The rows come from 4 hidden closed curves, with some noise, and rows from the same curve form a group. Each curve winds through 8 dimensions. The rows are also pushed far along 5 directions, which tell nothing about the answers.
In the rows, 128 means zero.
Some rows, each with its group after it:
[116 115 114 113 136 150 145 122 129 162 142 125 110 124 154 119 125 135
 179 173 160] => q541
[ 99 140 169 109 147 179  94 193 185 119 106 164 162 130  59  79 138 150
 144 116  79] => q887
[174 130 106 138 104 136 155  65 108 142  90 146  97 137 107 107  99 129
 156 162 153] => q765
[ 88 161 168 134 142 135 149 115 152 119  84 144 161 143  96  99 161 126
 121 131 127] => q118
[156 165 131 111 156  93 166  47 121  78  97 113 192 147  53 166 172 140
  79 105  96] => q887
[177 146 122 142 118 140 104  98 138  87 108 134 115 149  83 105 118 131
 113 126 106] => q118
[ 97 115 155 127 110 104  39 156 119 119 166 153 120 145 135 128  86 156
 120 102 120] => q118
[183 137 143 104 105 152 109 114 119 132 100 146 144 145  47  81  76 130
 143 107 100] => q118
[101 124 149 108 145  88  70 146 171 101 122 122 162 125 128 138 136 140
  82  65  86] => q765
[100 118 129 147 129 111 114 177 139 135 168 109 130  98 213 119 124 123
 120  99 132] => q541
[ 68 122 113 163 138 131 107 192 165 155 124 126 107  93 157 126 153 139
 113 139 141] => q765
[157 125  96 118 137 116 174  90  98 115 125 120 136 141 153 187 145 131
 117 147 131] => q887
[109 107 166 107 102 104  85 152  89 132 171 140 117 168 137 161  99 113
 122 115 121] => q541
[ 85 155 166 141 158 160 121 192 186 108 124 142 162 127  83 110 181 146
 119 121  73] => q765
[ 91 136 131 191 129 142 144 159 172 145 128 119  88  83 155  91 162 110
 120 152 137] => q765
[192 131 147  61 107 117 115  76  97 113  89 152 165 203  42 145  84 130
 114 118  87] => q541
[152 103 100 129 127 137 132  79  99 150 118 139  82 120 115 151 102 146
 162 152 144] => q118
[167  95 120  92 110 113  76 157 102 124 171 111 123 136 125 158  85 121
 120  88  99] => q118
[172  95  79 137 130  79 126 107 139 117 122  98 103 120 176 203 143 132
 107  89  92] => q765
[192  90  72 149 104 160 140 123 125 146 125 121  46  94 175 120  95 103
 157 159 151] => q887
[ 89 117 117  89 147 105 153 105  95 156 149  88 131 152 175 176 148 106
 123 160 192] => q887
[156 137 124 141 127 161 114 134 141  92 108 164 119 148  97 124 132 149
 141 138 100] => q887
[123 127 101 163 137  68 174  80 160 149 132  85 114  67 165 144 167 123
 113 123 130] => q118
[158 106  68 181 120 151 126 155 151 132 115 130  62  80 142 136 139 136
 140 143 124] => q118
[125 125 102 112 138 175 130 120 111 131 135 133 108 130 153 101 114 132
 173 176 197] => q541
[102 145 159  78 134 127 144  97  79 129 132 126 171 163  99 132 119 111
 101 151 168] => q765
[173 153 143  76 133 171 172  67  51  83 110 144 167 191  80 142 110 106
 116 160 151] => q765
[115 122 142  84 143 104 100 152 118 100 163 105 168 140 131 164 135 112
  82  94 116] => q118
[194 137 123 132 125 168 138  96 144 103 100 144 121 120  94  90 104 134
 139 132  94] => q765
[120 126 138 162 114 195  64 174 135 127 127 187  79 153 108  80  90 171
 189 148 126] => q887
[132 122 106  98 113 101 175  77  41 173 136 119 139 156 140 171 103 122
 143 159 194] => q118
[ 93 179 182 107 142 168 158 155 125 123  85 166 210 159  40  98 149 136
 100 146 110] => q541
[104 132 149 151 126 157 106 179 132 126 151 140 128 112 158  82 107 135
 141 116 132] => q541
[128 113 108 122 136 111  92 164 158 118 120 129 131 126 135 162 138 149
 107 101  94] => q118
[ 88 136 139 116 154  97 133 169 174 131 126 116 190 118 132 150 175 149
 113  91  85] => q887
[133 118 119 140 108 150 122 158 120 141 100 175 113 120 129 118  97 149
 142 144 129] => q118
[148 123  96 159 117 190  97 122 112 125 137 143  52 134 145  87  90 133
 161 187 179] => q118
[177 164 136 130 106  76 174  63 103  98 120 128 176 140  70 140 141 124
  94 114 100] => q118
[114 108 127 147 130  85 116 132 151 160 138  80 101 103 157 142 139 107
 110  88 114] => q887
[181 123 123  99 124 136 153  73  96 103 128 123 128 148 150 137 102 111
 136 132 133] => q765
[ 35 155 128 161 171 121 172 158 173 119 149 104 150 101 196 127 222 127
 129 154 170] => q765
[113 123 155 110 121 108  64 162 140 120 148 148 147 174 127 137 115 156
 140  89  90] => q887
[133 101 106 139 125 128 115 111 145 155 144 105  65 115 154 124 123 118
 161 147 148] => q887
[126  98 139  92 119 112  82 173  95 116 158 132 134 182 196 183  99 124
 116  94 113] => q765
[115 147 121 160 132  96 136 113 114 125 122 123 146 134 126 141 148 144
 120 105 136] => q887
[189 145 126 111 117 128 158  91  93  92 102 135 153 176  78 154 132 112
 108 124 104] => q118
[163  84  93 125 104 159 139 123  98 160 141 119  49  96 183 121  79  84
 150 166 175] => q541
[139 149 155  89 105 139 133  91  74  97 125 170 151 183  71 125 108 118
 125 167 156] => q541
[ 50 148 163 109 164 145 160 182 166 103 130 114 174 125 153 131 208  91
  88 148 140] => q887
[ 72 111 116 162 147 127 151 158 176 148 129 108  92  64 192 122 177 109
 142 135 156] => q765
[103 155 146 118 148 154 126 190 172 109 106 141 180 126  55 108 177 135
 121 112  92] => q118
[ 65 107 122 152 146 159 146 176 158 170 133 126  84  87 162 132 167 121
 160 168 157] => q765
[198 107 146 123 100 133  95  88 127 125 127 143  84 151  75 119  80 130
 168 103  72] => q541
[ 91 143 184 151 119 154 110 183 128 124 145 160 138 139 114  85 124 131
 160 110 117] => q887
[166 137 135 124 137 121 167  90 123 105 105 101 141 143 122 143 149  94
 116  97 110] => q541
[105  94 142 103 115 127 105 153 105 164 176 130  98 151 178 148 102 123
 163 145 145] => q541
[ 85 155 135 126 136 150 174 141 123 136  98 145 154 149 161 112 151 119
 114 184 172] => q765
[ 98 108 131 125 127 192 115 178  71 166 135 145  99 139 157 126  79 127
 145 159 174] => q887
[131 148 160 118 119 187 118 150 103 111 131 166 148 148 116  65  84 132
 153 139 143] => q541
[ 90 146 161 101 156 118 123 137 146 113 136 132 183 155  76 147 171 151
 133 110  98] => q765
[ 82 117 121  99 140 116 155 177 137 145 127 108 149 120 166 161 173  98
 109 141 152] => q541
[123 110 173 122 105 154  71 193  97 146 139 154 115 164 122 120  68 124
 127 100  97] => q541
[114 138 117 197 120 161 114 144 124 140 121 152  84 111 116  92 126 155
 170 138 154] => q887
[160  82  89 139 102 112 133 112 133 158 143  94  47  75 189 136 100  84
 117 149 151] => q541

New rows. What belongs after each?
[145  99 137 141 125 133  83 166 138 108 163 112  95 110 162 134 109 112
 124  83  91] => q765
[120 138 144 130 135 104 148  86  97 113 132 108 134 153 122 163 151 110
 105 124 138] => q887
[172 101 105 150  92  75  79 110 152 121 149 120  80  86 130 129  95 127
 100 104  94] => q541
[144 184 141 124 145 119 175  39 103  91  97 126 181 175  81 125 151 139
 105 143 137] => q541
[160 117  90 110 134 134 160  94  95 121 106 131 122 157 148 182 131 134
 135 149 143] => q765
[139 141 140 203 142 131 125 109 191 103 104 118  89  99  93 110 168 134
 109 105  67] => q887
[ 61 132 127 179 154 155 135 183 191 137 130 128  97  93 191 108 181 138
 138 160 138] => q765
[171  93  99 112 120  94 118 112 100 124 153 110 110 136 180 196 104 133
 118 107 105] => q887
[100 154 142 121 144 187 141 132  79 113 139 153 146 175 139 102 123 141
 177 162 188] => q541
[ 71 138 158 121 128 134 131 172 131 144  93 168 165 144 127 122 134 139
 128 126 130] => q118
[175  92 103 161 109  86 115  93 137 151 122 120  75  87 112 160 109 141
 143  87  83] => q118
[120 105  73 176 129 134 110 188 143 136 160 109  82  82 212 133 137 134
 143 126 152] => q765
[103 115 173  65  98 140  71 162  95 126 159 157 138 166 143  96  62 104
 113 143 158] => q541
[158 147  77 157 140 111 189  68 102 129 107 113 134 126 127 166 157 154
 126 150 143] => q541
[105 146 129 100 135 166 181 124  63 119 112 136 150 170 166 144 131  97
 105 192 202] => q765
[137 136 151 117 112 153 106 137 122 121  99 162 131 161 117  98  89 128
 115 137 122] => q765
[156 125 104 186 117 129 155 144 168 147 130 114  89  98 159 118 147 126
 138 140  94] => q765
[136 126 124 125 117 203 170 138  97 164  85 163 103 128 125  85  95 112
 172 183 176] => q118
[ 80 139 117 138 142 135 133 153 146 163 136 126 135 103 130 104 147 147
 142 161 164] => q765
[ 68 138 145 195 132 127  70 176 189 115 134 152 101  89 118  89 151 159
 125 116 114] => q118
[167 121 128  76 114 141 102 138  80 111 119 157 157 176  82 158  87 139
 121 117 113] => q118
[ 87 116 154 147 128 155  97 189 166 162 151 130 101  76 101  75 125 123
 149 125 118] => q765
[ 72 112 111 156 148 172 122 188  98 169 163 122  94 140 216 136 127 143
 183 152 187] => q541
[170 155 115 159 114 122 200  85 156 110  74 138 128 121  83 127 176 110
 116 156 101] => q541
[152 131 142 171 115 146 109 179 170 127 135 137 113 119 100 101 131 137
 136 109  59] => q765
[108 155 138 136 128 215 161 163 114 153 113 158 128 126  68  55 127 120
 178 188 177] => q118
[189 127  74 142 105  77 147  87 117 132 155 104 119 119 135 163 128 141
 124 134 115] => q118
[210 137 111 133 111 122 149  84 145 116  96 135 136 136 101 114 108 143
 131 117  72] => q765
[138  99 156  95 118 186  84 176 108 122 135 164 107 146 130 106  70 116
 158 120 120] => q765
[142 166 119 186 139 147 152 125 162  79  92 150 142  98  99 104 167 150
 109 122  98] => q887
[148 146 128 183 134 155 123 126 167 122  95 152 118 101  64  93 138 170
 155 109  78] => q887
[109 105 136 121 126 182 120 142 119 147 128 152  85 117 148  92  97 116
 180 160 171] => q765
[153 100 129  87 105 107 116 147  76 165 170 112 132 156 136 167  84 118
 126 119 116] => q765
[ 77 117 165  96 143 133  98 188 137 147 150 135 152 151 113 156 140 140
 126 120  96] => q765
[ 82 169 129 167 149 179 130 172 151  86 113 152 141 122 118  84 176 139
 132 151 162] => q765
[ 75 135 129 194 136 175  92 205 199 141  99 156  90  79  96  71 157 149
 137 144 121] => q765
[201 140 110 106 122 149 169  88 104 107 103 125 150 126  94 118 108 114
 116 132 120] => q765
[ 82 143 151 104 143 130 139 177 116 147 127 126 189 139 145 130 131 131
  97 121 130] => q541
[188 101 112  68 123 109  89  79 114 133 144 111 132 148 134 132  61 143
 147  98 114] => q541
[ 74 139 151  71 135 147 116 165 104 155 125 142 183 156 128 104 106 130
 128 143 175] => q118
[104 130 163 145 116 169  67 149 144 130 144 156  90 141 109  62  91 139
 156 147 133] => q541
[ 73 143 169 107 134 137 131 180 157 109 137 132 170 114 139  89 155  94
 104 129 141] => q541
[ 84 103 144  83 135 148  70 176  67 137 179 145 136 168 166 161  81 147
 136 129 158] => q887
[104 152 132 153 140  93 146 108 170 126 105 123 148 122  83 134 187 146
 121 122 109] => q765
[179  90 123 137  88 118  94 138 140 156 129 139  73 112 112 130  77 126
 131 116  75] => q541
[196 107 129 110  87  85  92  80  76 151 133 131 114 151  75 145  53 135
 137  78  99] => q118
[ 55 147 152 193 149 178 144 178 146 143 130 147  97 123 142 107 174 139
 158 168 148] => q887
[186 139 121 126 130 141 148  55 125  80  79 149 122 142  78 142 126 134
 112 138 100] => q118
[145 143 172 111 134 175 126 142 134 116 101 141 154 150  85  83 112 116
 139 103  97] => q541
[115 127  98 129 124  76 152 117 101 156 176  90 135 125 159 170 151 130
 130 140 160] => q118
[ 65 124 126 106 127 125 177 157  82 181 116 151 155 147 186 158 132 130
 144 173 193] => q118
[149 157 110 175 156 168 184  87 174 106  59 123 107 107  77 122 187 125
 103 166 102] => q887
[145 154 130  93 147  80 119  91 138  82  95 114 202 166  93 165 147 147
  57  85  86] => q887
[ 98 128 144 145 135 127 123 142 148 140 105 147 136  84  70 119 142 145
 133 108 114] => q118
[112 154 145 111 138 220 182 149  67 120 102 164 148 151  97  96 129 104
 152 185 194] => q541
[ 95 147 125 126 147 172 167 165 145 124 115 151 158 119 154 108 157 140
 143 173 148] => q887
[145 153 139 136 129  64 128  98 171  93 125 116 178 122 101 122 158 143
 115  68  79] => q887
[109 111 164 125 124 156  70 223 167 130 129 146 121 132 108 110 122 123
 140  77  72] => q118
[150 133 114 123 132 131 150  69 117 113  98 135 119 158 158 142 120 132
 120 159 143] => q765
[122 115 114 162 117  79 118 135 172 144 125 110 108  95 159 131 146 128
 124  98 108] => q765
[137 107 104 126 126  80 120 114 133 161 144 106 118 132 166 164 123 148
 149 106 114] => q887
[142  94 106 144 133  96  84 117 176 145 113 109  93  75 128 136 115 146
 121  79  90] => q118
